The rows of a group lie close to one hidden flat surface of 5 dimensions, which passes through zero. Surfaces can cross.
(in the rows, 128 means zero)
Some rows, each with its group after it:
[109  81 157 149 144 126 127 214 138 165 154]  (1)
[144 122 120 135  87 118 119  74  84 122 122]  (3)
[158  99 176 173 168  75 107 138 109 122  94]  (4)
[132  91 122 133 179 182 160 196 153 147 107]  (3)
[ 89 138 157 130 124  93 112  81 150 153 139]  (2)
[114 119 125 137 124 144 161  61  75 127 147]  (2)
[141 123 130 113 175 151 138 164 176 169 169]  (1)
[162 149  96 107 103 146 110 165 159  98  66]  (3)
[ 96 120 131 142 116 136 115  96 139 149  97]  (1)
[117 135 124 129 146 129 140 181 142  77  70]  (0)
[180 131  80 122  94 154 113 192 133  85  51]  (3)
[101 143  90 108  59 143 134  81 120 123 124]  (4)
[140 115 137 145 128 101 132  77  93 139 180]  (1)
[136 112 116 119 153 183 148 160 154 153  96]  (3)
[153 106 136 169 161 108 144  81  80 102 116]  (2)
[117 153 131 149 125 197  81 137  84 125 124]  (4)
[157 147 140 115 136  76 124 132 141  96 119]  (0)
[ 88 142 103 109  67 161 137  76  92 136 174]  (4)
[155 161 144  79 129  94 139  86 164 146 143]  (0)
[128  73 112 144 153 162 161 110 157 175  96]  (0)
[ 98 126 114 137 133 166 138 173 123  96  89]  (0)
[117 140 130 136 130 199 109 149  92 137 144]  (2)
[122 159 100 114 133 202 105 164 142 117 119]  (4)
[127 153 140 133 108  63 104  99 120 100 145]  (3)
[ 85 153 127 141  98 171  97 177  77  98 153]  (0)
[ 90 102 147 144  89 131 120 232 105 116  97]  (1)
[135 133 128 120 141 137 139  68 119 160 189]  (1)
[125 133 103  83 110 130 159 154 178 135 119]  (2)
[145 130 160 170 196 126  73 169 146 121  93]  (2)
[100 117 164 103 137 136 154 152 161 179 127]  (4)

New rows. What belongs after each?
[141 107 129 136 167 131 140 169 152 128 113]  (3)
[124 161 110 103 105 163 129 142 122 101 103]  (1)
[142 146 108 120 135 119 121 118 164  92  45]  (1)
[154 110 119 123 130 166 143  86 130 161  83]  (3)
[116 105 136 158 138  98 117  85 143 143  96]  (1)
[126 154 110  98 123 170 119 175 168 124 103]  (3)
[ 97 147 103 109  83 171 132  96 108 135 162]  (4)
[124 123 179 152 158 147 103 148 103 155 130]  (4)
[142  64 112 164 168 140 144 140 158 153  82]  (0)
[ 95 132  92  92  38 119 152  78 150 131  86]  (4)
[120 132 116 128 138 185 101 195 151 146 130]  (0)
[111 155 125  97 137 187 111 189 177 150 118]  (2)
[134 128 147 164 126 139  77 138  77 126 148]  (2)
[154 104  89 122 107 204 146 158 112 137  81]  (3)
[111 158 121  87 146 184 128 174 189 151 110]  (3)
[112 126 120 107 190 150 184 106 182 133  82]  (2)
[125 152 134 109 101 146 104 111 120 164 188]  (0)
[171 116 125 175 138  73  97 109  99  80  88]  (4)
[ 98 134 122 105 105 147 157  99 112 155 200]  (4)
[138 115 144 168 110  87 104  94  68 115 155]  (2)
[ 88  86 118 141 111 169 168  59  97 173 130]  (0)
[100 176 128  85 112 169 131 146 139 125 138]  (0)
[142 123 119 142 146 187 127 151  86 116 126]  (2)
[133 125 120 105 145 179 132 145 184 187 133]  (0)
[113 111 167 106 157 119 162 151 159 179 157]  (4)
[160 190  94  84 105 151 140 107 108  69 113]  (1)
[124  96 136 154 149  96 117 145 166 136  78]  (1)
[145 168 130  96 138 146  98 185 177 137 144]  (0)
[155 114 149 139 176  95 132 158 147 125 123]  (4)
[154 127 134 119 154 128 141 108 117 161 221]  (1)
[ 86 128 121 113 122 163 171 123 120 107  86]  (0)
[122 122 155 121 187 132 151  92 176 179 126]  (3)
[ 88 158 135  71 110 126 213  52 130 109  81]  (0)
[162 116 153 189 175 111  81 142  86 101 113]  (2)
[ 91 137 121 117 107 194 118 139 117 156 158]  (0)
[192 117 112 144 124 108 105 207 117  90 112]  (2)
[ 90 156 115  98 115 212 126 146 133 154 152]  (4)
[ 77 142 118 124 120 162 157 152 103  71  79]  (0)
[139 123 146 155 154 130 107 133  94 122 148]  (4)
[127 127 132 163 107 124  80 149  80 118 177]  (0)
[137 126 115 163  78  96  97  74  82  90  81]  (4)
[ 95 114 122 140 130 134 168 119 104  90  75]  (0)
[119 139 117 117 154 151 127  68 174 161 120]  (1)
[102 148 130 138  93 188  92 116  86 135 110]  (4)
[130 143 114 117 142 160 123 156 144 123 130]  (4)
[126 123 120 148 141 150 107 196 134 107 113]  (0)
[111 147 130 105 163 165 130 165 192 145  99]  (2)
[123 158  88  90 139 191 137 176 183 124 127]  (4)
[109 107 136 107 111  88 179  90 131 159 193]  (4)
[152 182 139  87 128 110 103 161 161 116 149]  (0)
[ 95 113 156 112 109 115 159 101 118 174 170]  (4)
[183  92 137 178 146  38 109 103 109 107 125]  (0)
[187 118 131 138 157  67 134 167 122  84 132]  (1)
[141 132 139 154 137 134  97 136 109 114  92]  (4)
[139 111 127 112 162  89 181 126 150 136 205]  (4)
[145 155 114  95 151 164 136 123 152 140 160]  (1)
[156 156 119 100 142 147 142  96 114 135 197]  (1)
[127 102 126 117  95  60 165  92 149 133 118]  (4)
[180  93 110 145 146 124 137 141 131 116  68]  (3)
[145 125 148 127 205 137 138 179 142 139 183]  (4)
[161 168 133 109 151 107  98 204 174  89 114]  (0)
[114 130 126 147 114 102 115 178  95  86 168]  (3)
